There are 10 hidden switches. A switch that is on adds its own fixed numbers to the row, and there is some noise. The rows also spread widely along 10 directions, which tell nothing about the answers.
In the rows, zero is written as 128.
Some rows, each with its switches (1 for on, 0 for off) after it:
[124 126 152 195 177 128 144 128 146 158 106 104 114 153  90 142 124  47
  87  62 128 178 168 133 159  80 125 148  79  97 130 110 162 149 126]
0 1 1 0 1 0 1 0 1 0
[ 95 132 121 176 157 141 167 119 113 155 111  95  96  89 110 108 105 126
 152 140 155 161 104 166 196 141 100 121  67 141 112 132  94 121 124]
0 0 1 0 0 0 1 1 0 0
[ 74 127 107 174 149  98 127  89 139 161 129  84 124  81 159 155 111 119
 118 122 134 142 118 171 122 117 131 142 186 101 103  92 104 106 121]
0 1 1 0 0 0 0 1 1 0
[106 121 132 189 192  84 116  73 158 178  87  68 138  94 102 161 116 103
  76 116 141  80 177 141 139  74 192 138 160 109 168  78 108 112 173]
0 0 1 1 0 0 0 0 1 0
[ 73 110 112 151 151 107 140  90 133 155 107  78 129  69 153 159 137 145
 137 131 123 118 112 158 116  99 117 142 193 125 133  96 107 101 121]
0 1 1 0 0 0 0 1 1 0
[125  71 128 125 155  95 121  81 141 126 129 164 124 158 142 204 184  71
  90  92 126 125 124 108  73  76 136 150 171 109 168 134 146 129 107]
0 0 0 1 1 1 0 0 0 0
[116  68 134 176 149 103 145  96  85 124 125  64 112 116 124 146  83  75
 142 138 159 127 125 193 192 131 140 131 117 103 139 153 119 129 158]
0 0 1 1 0 0 0 1 1 1
[171 114 166 173 148 133 133 149 116 101 106 119 123 140 122 119 117  84
  95  74 141 171 171 116 166 139 153 138  32 117 113 147 146 146 211]
0 0 1 1 0 0 0 0 1 1
[159 136 154 180 105 134  95 134 140 116  93  74 138  97 115 132  71  90
  73  94 102 133 186 129 154 122 158 153 160 100  95 103 178 139 202]
0 0 1 1 0 0 1 0 1 1
[130 168 131 122  96  89 136 117 138  99 124 133 142 129 169 144 146 145
  94 116 142 163 131 156  75 163 153 193 154 112  62 112 108 149 159]
0 0 0 1 1 0 0 1 1 1
[127 104 152 168 155 130 125 139 114 125 108  61 112  97 126 135 133  74
  93  89 106 130 152 175 114 105 161 157 167 120  97  87 135 158 199]
0 1 1 0 1 0 1 0 0 0
[168 149 151 154 122 119 133 121 133 131  67 110 169 124 108 131 106 165
 114  83 147 101 207  87 145 131 177 143  99 114 103 111 118 105 188]
1 1 1 1 1 0 1 1 1 0
[136  83 150 137 149  70 159  88 105 110 128 163 160 156 164 202 168  87
 150  65 127 141 130 134  78 112 163 129 121  97 130 138 127 109  96]
1 1 1 0 0 0 0 1 0 0
[118 118 146 186 189 100 146 110 146 142  93  97 140  87 149 175 161  82
  97  87 102 115 158 169  97  81 180 130 145 111 140  89 126 134 187]
0 0 1 0 0 0 0 1 0 0
[125  68 121 101 129 126 161  92  90 118 116 147 138 130 138 179 158 151
 184 105 122 121 107  99 121 101 107 119 133 130 145 162 119  93  85]
1 1 1 0 1 0 1 1 0 0
[185 112 164  94  78  94 120 116 113  88 128 167 164 198 122 150 129 116
 134  70 163 142 159  52 103 157 152 164 104 108  79 145 138 126 144]
0 1 1 1 1 0 1 0 1 0
[131  90 131 141 105 105 116 101 119 123 140 135 138 177 139 174 125  73
 107  89 155 160 142 127 122 122 109 160 150  82 102 148 158 132 103]
0 1 0 1 1 1 0 1 1 0
[106 115 103 157 107 176 105 134 114 167  99  77 117  94  94  93  63 154
 101 135 163 135 146 122 214 122  91 144 134 135 106 139 127  97 129]
0 1 1 0 0 1 0 1 0 1
[106 109 145 199 191  99 173  91 101 123  82  77 114  94 102 138 125 110
 157 136 133 123 137 196 184 129 154 124  75 121 152 113  71 128 153]
1 0 0 1 1 0 1 0 1 0
[131 134 144 204 178 109 137 114 155 174  85  78 133 116  99 140  94  94
  83  92 133 134 193 135 178  84 159 150  90  96 147 100 122 116 163]
0 1 1 1 1 0 1 0 1 1
[126  79 120 144 160 134 127 140 109 136  94  67 121  82 137 137 134 128
  95 124 144  95 154 166 136 109 155 157 152 141 125 126  94 114 227]
0 1 1 1 1 1 0 1 0 1
[134 134 110 135 122 105  79  82 161 126 142 177 140 132 158 164 128 122
  80  80 123 155 144  56  86 120 159 133 160 100 118 118 127 103 123]
1 0 1 1 0 0 0 0 1 0
[119  58 135 125 145 124 158 114  87 112 134 113  95 156 144 150 162  84
 141 102 156 164  95 147 137 126  88 147  91 129 129 172 129 146 128]
0 1 0 1 1 0 0 1 1 0
[135  95 127 121  98 173 115 124 120  96 112 125 110  92 140 137 133 150
 138 116  97 145 115  65 154 115  67 115 134 150 139 151 170 114 130]
0 0 0 1 0 0 0 0 1 0
[154 152 113 151 110 156 107 123 139  88 112 165 130  98 156 134 124 157
 110  86  97 185 151  63 120 153 131 118 115 132  83 122 121 114 166]
1 0 0 1 1 0 1 0 1 0
[169 123 137 113 106 106 110 115 151 153 129 156 138 176 104 145 123 113
  58  66 172 144 168  53 119 125 165 171 115 115 106 129 129 115 150]
0 1 1 1 0 0 1 0 0 1

New rows, each followed by its switches (1 for on, 0 for off):
[ 84  84 136 173 171  92 118  95 123 167 114  70  93 146  67 128 108  53
  79 135 193 116 133 185 167 111 152 175 142 113 141 121 116 148 136]
0 0 1 1 0 1 0 0 1 0
[141 164 134  93  60 121 108 131 122  86 108 136 162 122 145 120 119 173
  98 108 135 145 146 112  85 172 158 184 188 125  41 121 134 132 148]
1 0 1 0 0 0 0 1 1 1
[146 107 130 152 128 107 109 109 122 120 103 128 153 102 138 148 111 139
 135 100 151 117 164  87 135 137 153 131 130 115 119 122 102  88 177]
0 1 1 1 0 1 0 0 1 0
[127  96 136 131 134  90 130  97 122 107 159 183 136 189 150 186 169  47
  87  55 134 190 117 128  65 124 144 146 127  90 110 142 150 150  79]
1 0 0 0 0 0 0 1 0 0
[116 121 119 178 110 129 118 103 115 116  98 103 140  72 155 156 102 133
 145 135 113 133 134 149 155 131  95 122 168 107 119 127 139 103 132]
0 0 0 1 0 1 0 1 1 0
[137  93 144 142 169  93 143 113 129 118 124 139 125 117 172 168 178  99
 124  72 119 159 129 115  88 111 144 137 106 120 126 123 115 119 172]
0 1 1 1 0 0 0 0 1 0
[ 98  97 103 125 178 104 125 100 141 145 122 119 104 106 134 155 159 119
  72 136 146 109 114 154 100 100 161 178 175 137 142 111  80 124 170]
0 0 1 1 1 1 0 0 0 1
[137  89 123  72  99 166 135 133  92 100  85 139 111 107  96 100 139 202
 147 153 140 110 108 100 160 139 103 160 136 181 127 166 109 106 141]
1 0 1 1 1 1 1 0 0 1
[124 106 135  86 102 136 133 124 113 123 123 124 109 160  97 103 143 138
 106 118 196 134 113  94 146 149 107 167  99 158 100 164 134 142 147]
0 0 1 1 0 0 0 1 1 0
[163 128 152 133  87 165 112 132 118  89  75 140 148 115 118 120 115 165
 139  96 106 142 169  55 166 134 102 127  97 138 124 150 174 112 136]
1 0 0 1 0 0 0 0 1 0
[102  73 127 156 185 134 114 112 120 139  83  76 102 122  81 126 139  86
  73 119 148  99 153 161 147  84 165 159 145 133 160 125 123 149 179]
1 0 1 1 1 1 0 0 1 0
[ 87 133 117 143 123  64 140  51 148 147 103 123 151  92 134 178 122 163
 167 163 129  97 103 155 122 107 127 162 224 102 141  98  93  87  73]
0 0 1 1 1 1 1 0 1 0
[ 92 104  89 198 176 164 135 113 142 158  98 103 104  45 144 154 117 123
 110 135 108 156 123 148 186  87  78 108 119 126 170 141 123  98 144]
0 0 0 1 0 1 0 1 1 1
[114  95 148 147 148 120 166 117  89 123  94  71 107 113 105 119 145 129
 137 139 174 113 119 165 171 145 129 148  80 156 131 144 101 145 176]
0 0 0 1 0 0 0 1 1 0
[189 168 187 218 123 129 145 139 127 108  62 104 157 131  91 129  91 103
 141  82 118 140 221 127 200 125 154 130  39  98 120 114 165 142 166]
0 0 0 1 1 0 1 0 0 0
[179 169 164 184 140 113 125 124 153 131  67 144 172 140 116 140 135 118
  69  55 143 128 225  97 127 124 193 139  52 109 121 113 140 128 190]
1 0 0 1 0 0 0 1 0 0
[137 144 140 152 129 159 124 127 163 143  53 149 149  88 125 148 159 167
  87  92  95 105 181  89 122  77 113 136 138 147 156 124 174 105 143]
1 0 0 1 0 1 0 1 0 0
[152 148 130 158 142  93 112  88 162 113 122 183 171 143 157 193 133 114
 122  65 104 164 164  56  90  94 152 113 137  80 129 108 142  95 106]
0 0 1 0 1 0 0 0 1 0
[146 150 148 174 144 117 139 108 153 141  81 129 144 139 102 141 126 125
 114 101 140 126 181 102 160  99 134 145  78 121 158 118 142 119 124]
0 0 0 1 1 0 0 0 0 0
[133 117 159 129 121  85 134 111 145 140 130 176 129 195 117 158 158  75
  98  67 157 171 141 113 100 105 104 191 112  95 115 142 176 136  74]
0 1 1 1 0 1 0 0 1 0
[118 146 119 140 142 129 120 112 165 127 103 188 118 128 141 146 158 128
  98  89 108 177 138  99 104  95 106 158 124 116 129 133 147 118 100]
1 0 1 1 1 1 0 0 1 0
[103 180 101 144 132  98 132 102 154 157 100 152 163  82 159 145 135 202
 130 120 157 141 139 100 106 140 137 143 146 124  90  99  60  64 136]
0 1 1 0 0 1 0 1 1 0
[111 144 109 158 135 116 120  89 175 160 123 115 122 114 137 169 144 106
  71 106 117 131 141 136 104  91 121 150 184 113 129  96 141 138 128]
0 0 0 1 1 0 1 1 0 0
[113 114 154 123 137  73 163 107 110 126 104 150 151 145 129 164 167 114
 129  89 153 136 124 164  75 130 156 178 149 113  94 121 114 121 114]
1 1 1 0 0 1 1 1 1 0
[ 77 101 117 112 171 111 146 101 128 146 107  65  84 110 111 116 166 131
  86 147 180  92 107 176 119 111 148 182 149 167 126 120  83 152 193]
0 0 1 1 1 0 0 1 1 0
[112 120 146 131 107  95 171 109 108 136  98 141 155 125 135 158 156 154
 168 123 147 131 120 157 126 128 100 162 126 124 117 132 120 111  70]
0 1 0 0 0 1 0 1 0 0
[116  89 121 190 188 129 124 117 111 159  77  80 138  71 108 149 117 116
  91 110 119 110 171 156 157 100 186 125 140 128 146  95  83 100 181]
1 1 0 0 0 1 1 0 0 1
[ 74 126  93 174 199 107 129  99 143 152 131 114  90 104 160 138 159 105
  74 100 133 177 116 170 105 115 145 152 118 122 118  96  62 124 149]
1 1 0 1 1 0 0 0 1 0
[132 146 163 162 130  99 145 116 151 130  63 125 156 103 137 163 171 122
  97  98 113 113 168 153  95  97 137 169 154 117 131 108 166 135 158]
0 0 0 1 0 1 0 1 1 0
[145 156 115 165 116 157  84 129 162 154 102 128 148 108 109 136  98 123
  61  84 143 138 185  71 133 118 151 122 150 115  86 103 145 111 179]
0 0 1 0 0 1 1 1 0 0
[134 101 163 171 117 118 136 116 130 143 110  93 131 134 115 159 109  64
 120  79 117 142 155 144 152  94  89 149 133  90 130 136 205 135 108]
0 1 1 1 0 0 1 1 1 0
[107 117 119  81  99 115 137  93 129 122 108 170 130 161 110 130 153 174
 129 134 172 123 109 104 121 125 102 179 145 145 118 165 125 113  80]
1 0 1 1 1 1 0 1 1 0
[164 164 159 130  92 125 161 136 129  95  84 171 170 115 146 147 147 173
 169  89 109 143 153  88 123 132 108 134  86 127 100 137 165 113 118]
0 0 1 0 0 0 0 1 0 0
[ 96 113 112 135 131 117 131 100 126 127  95  95 131  78 166 150 149 161
 115 118 112 117 135 148  94 115 133 155 189 131 117 109 106 115 154]
1 1 0 1 1 0 0 1 1 0
[115 189 112 106  99 116 124 118 176 178 128 161 113 142 104 101 135 182
  85 111 185 164 133  69 122 150 106 190 106 151  78 111  92 105 108]
0 1 1 1 0 0 1 0 0 0
[118 141 133 192 161 109 113  97 155 177  89 109 143 135  99 137 101 122
  83  92 158 135 191 102 165 104 157 146  89 105 144 107 117 101 115]
1 1 0 1 0 0 0 0 1 0
[161 155 139 127 111  76 170  89 126 105 106 178 166 131 139 161 117 180
 190 125 144 147 133  84 144 160 146 144  78 113 117 142  79  85 110]
0 0 1 1 1 0 1 0 1 1
[175 134 161 136 111 100 137 128 122 114 113 141 153 139 133 140 140 121
 121  71 144 140 165  92 114 154 165 158  94 119  89 121 118 122 181]
0 1 1 1 0 0 1 0 0 0
[134 115 155 202 161  92 163 109 110  99  87 128 145  82 158 168 137 109
 180 113 106 145 143 168 151 130 132 122  95 100 143 118 115 112 146]
0 0 0 1 0 1 0 0 1 0
[116 110 123 161 180  92 149 102 142 147 139 163 107 147 149 165 173  62
  87  89 161 172 121 159  96 118 137 148  88 114 125 135 108 136 143]
0 0 1 1 0 1 0 1 0 0
[142 161 131 105  94 119 121 117 132 100  88 135 158 105 137 140 156 191
 122 123 121 110 153  86  87 135 159 160 174 144  87  96 108 117 156]
0 0 0 0 1 0 0 0 0 0
[129 106 159 183 164 100 143 102 156 157  84  98 138  83 136 185 150  92
 120  82  79 114 161 137 121  56 131 132 156 104 170  95 169 116 144]
0 1 1 1 0 0 1 0 1 0
[101  97 125 154 139 114 130  96 106 116  94  70 131  65 142 136 112 164
 158 145 110  89 134 175 149 119 137 147 179 131 137 111  91  98 143]
1 1 1 1 1 0 0 0 0 0
[135 168 135 118  89 127 135 112 141 127  72 139 154  82 124 109 118 237
 164 148 139  95 147  72 157 140 115 145 124 164 119 124 104  83 128]
0 0 1 1 0 0 0 0 0 0
[110  92 152 140 137  58 168  91  98 113 138 151 140 145 145 181 155  81
 176 105 144 166  89 172  93 141 138 162 139  91 101 123 104 121  85]
0 1 1 0 0 1 1 0 1 0
[128 103 112 187 110 114 100  95 120 109 142 123 134  84 175 168  84  99
 150 125 108 147 118 156 145 132 105 120 185  80 110 136 143 102 114]
0 0 1 1 0 1 0 1 0 0
[153 155 158 107  99 104 156 132 133 133 117 169 152 174 114 137 152 136
 125  73 171 162 146  84 106 146 131 168  77 126  73 132 132 128 114]
0 1 1 0 0 0 1 1 0 0
[132  99 155 205 158 143 123 122 110 118  90  89 138 121 117 154 113  54
  94  71 106 149 172 149 157  91 142 110 107  90 137 126 187 148 151]
1 0 0 0 0 0 0 1 1 0
[148 140 131 140 118 178  89 171 126 101  95 113 117 122 102  96 123 119
  59  88 135 156 172  97 129 132 147 162 132 148  65 112 144 151 217]
0 0 1 0 1 1 0 0 0 0
[173 132 149 106  71  92 122 116 114  99  96 130 182 125 131 159 127 154
 103 115 154 101 164 106  92 170 187 173 178 116  77 119 118 120 191]
0 0 0 1 0 1 1 1 1 1
[141  71 123 101 124 165 139 134  76 132 103  81 121 127  78 106 118 164
 145 123 185  94 137  70 184 139 136 121  93 174 109 151  84 105 192]
0 1 1 0 1 0 1 1 0 0
[ 92  60 113 123 125  92 137  59  95 131 139 137 145 169 129 189 125 112
 164 115 157 135 103 115 131 110 111 127 158  94 147 156 119 100  28]
1 1 0 0 1 0 0 1 1 0
[113 123  97 166 107 164  91 117 129 131 150  93  95 129 117 103  68  92
  81 114 161 172 129 114 179 147  98 137 131 113  74 135 139 142 157]
0 0 1 1 1 0 1 1 1 0
[147 147 149 114 101  91 154 107 106  86  78 136 182  92 144 150 143 206
 194 131 134 109 138  93 114 166 159 133 131 144 102 111  86  93 148]
0 0 0 0 0 0 0 0 1 0
[138 103 113  82 111 148  90 105 130 132 101 119 125 153  66 115 116 154
  72 109 170  89 158  34 146 117 164 151 153 159 125 140 123 118 159]
1 0 1 1 1 0 1 0 1 0
[148 144 125 159 155 129 130 117 156 152  80 150 145 106 122 141 132 160
 117  89 134 138 177  64 140 107 137 132  90 125 128 110 100  83 176]
0 1 1 1 1 1 1 0 1 0
[150 123 127 140 143 109 127  81 163 136 113 182 149 162 127 180 149 111
  88  67 131 143 159  56 102  85 148 124 110 101 144 137 145 108 116]
1 0 1 1 1 0 1 1 1 0
[147 125 131 146 146  99 148  85 156 115 115 185 156 131 178 205 164 122
 147  71 102 142 137  77  96  84 118 114 110  96 160 141 154  99 114]
0 0 1 1 1 0 0 1 1 0
[ 87  86 108 161 142 101 118  60 116 126 131  91 114  70 143 159  98 117
 149 143 113 117  97 161 142 121 134 123 202 111 139 115  95 100 116]
1 0 1 1 0 0 1 0 1 0
[122 204 154 127  77 127 139 136 152 123  72 134 139 114 119  88 132 198
 115 124 138 128 154 141 128 143 104 201 121 150  73 121 154 136 113]
1 0 1 1 0 0 0 1 0 0
[104  87 127 144 131  96 119  87 135 139 139 122 131 114 173 184 141  99
 103  92 106 119 124 155  80  95 131 155 207  96 127 120 144 116 105]
1 1 1 1 0 0 0 1 0 0
[118 110 123 143  90 148 118 141 101 115 143  97  95 118 148 101  96 122
 132 116 152 176 111 145 163 165  79 151 116 131  65 149 133 134 143]
0 1 1 1 0 0 0 1 0 0
[ 96 112 140 185 165  66 153  60 131 172  97  99 140  93 118 171 113 125
 152 124 124  95 143 173 151  91 153 141 147  99 170  98  96  92  91]
1 1 1 1 0 0 1 0 0 0
[ 93 100 113 139 154 162 112 135 132 149 112  72  80  65 134 109 144 128
  77 117 120 127 123 138 131  98 110 156 159 166 125 106 118 133 200]
0 1 1 1 0 0 0 0 0 0
[103  87 135 102 180  70 178  83 121 151 111 133 132 122 125 187 212 139
 132 110 155 113 100 122  74 106 164 152 137 147 152 106  60 109 134]
0 1 0 0 0 0 1 0 1 0
[123 149 104 203 181 158 105 113 181 166  96 131 107  75 136 135 116 119
  82  85  99 165 161  72 169  79 111  95  83 123 158 107 136  94 166]
0 0 1 1 0 0 0 0 1 0
[ 85  71 110 141 158  89 150  56 106 144 138 102 126 147 117 174 117  91
 157 139 173 118  92 148 152 103 128 122 154 103 158 146 102 109  74]
0 0 1 0 1 0 0 1 1 0
[106  55 110 160 148  91 125  81 103 146 129  71 130 100 149 178 111 105
 113 129 153 107 124 152 149 119 153 131 165 107 153 131  84  99 155]
0 1 0 1 0 0 0 1 1 1
[109  66 138 150 186 134 131 118 134 171 129 113  92 170  86 160 170  28
  50  56 148 174 134 110 124  74 128 142  99 125 150 128 156 152 135]
0 1 0 0 0 0 1 0 1 0
[158 137 167 124 123 106 156 139 132  95  76 171 170 138 147 174 200 123
 109  70 118 143 158 108  67 117 150 154 123 121 104 122 161 138 162]
0 0 0 0 0 1 0 1 1 0
[103 116 118 113 102 105 105 122 116 128 136 103 121 125 143 116 128 125
  86 119 181 140 123 150  95 167 140 191 179 126  56 124  98 130 169]
0 1 1 1 0 1 0 1 1 0
[127 105 124 157 133 126 129 115 100 108 108 123 136  92 137 147  95 127
 161 130 126 152 126 130 168 137 124 122 133 112 124 138 115  95 130]
0 0 1 0 0 1 0 0 1 1
[135 171 124 167  91  97 111  96 148 143 107 159 193 123 147 171  82 162
 143  98 141 148 174  76 134 133 122 130 153  74  86 112 135  67  77]
0 1 1 0 0 1 0 1 1 0
[145 169 155 175 127 131 131 121 166 147  75 158 153 147  80 144 116 108
 108  87 117 150 186  99 155  83 112 153 114  95 131 108 191 128  83]
0 0 1 0 1 1 1 0 0 0
[ 96 129 109 197 180 120 123  93 134 173 109  81 102 122  93 117  94 101
  85 112 169 156 161 147 185 125 151 141  84 111 122 105  76 122 136]
1 1 0 1 1 0 1 0 1 0
[153 150 145 192 144  89 106 106 152 145 127 136 167 146 125 172  99  63
  87  45 139 172 194  91 116 121 187 131 123  62  91  88 137 114 139]
0 1 1 0 0 0 1 0 1 0
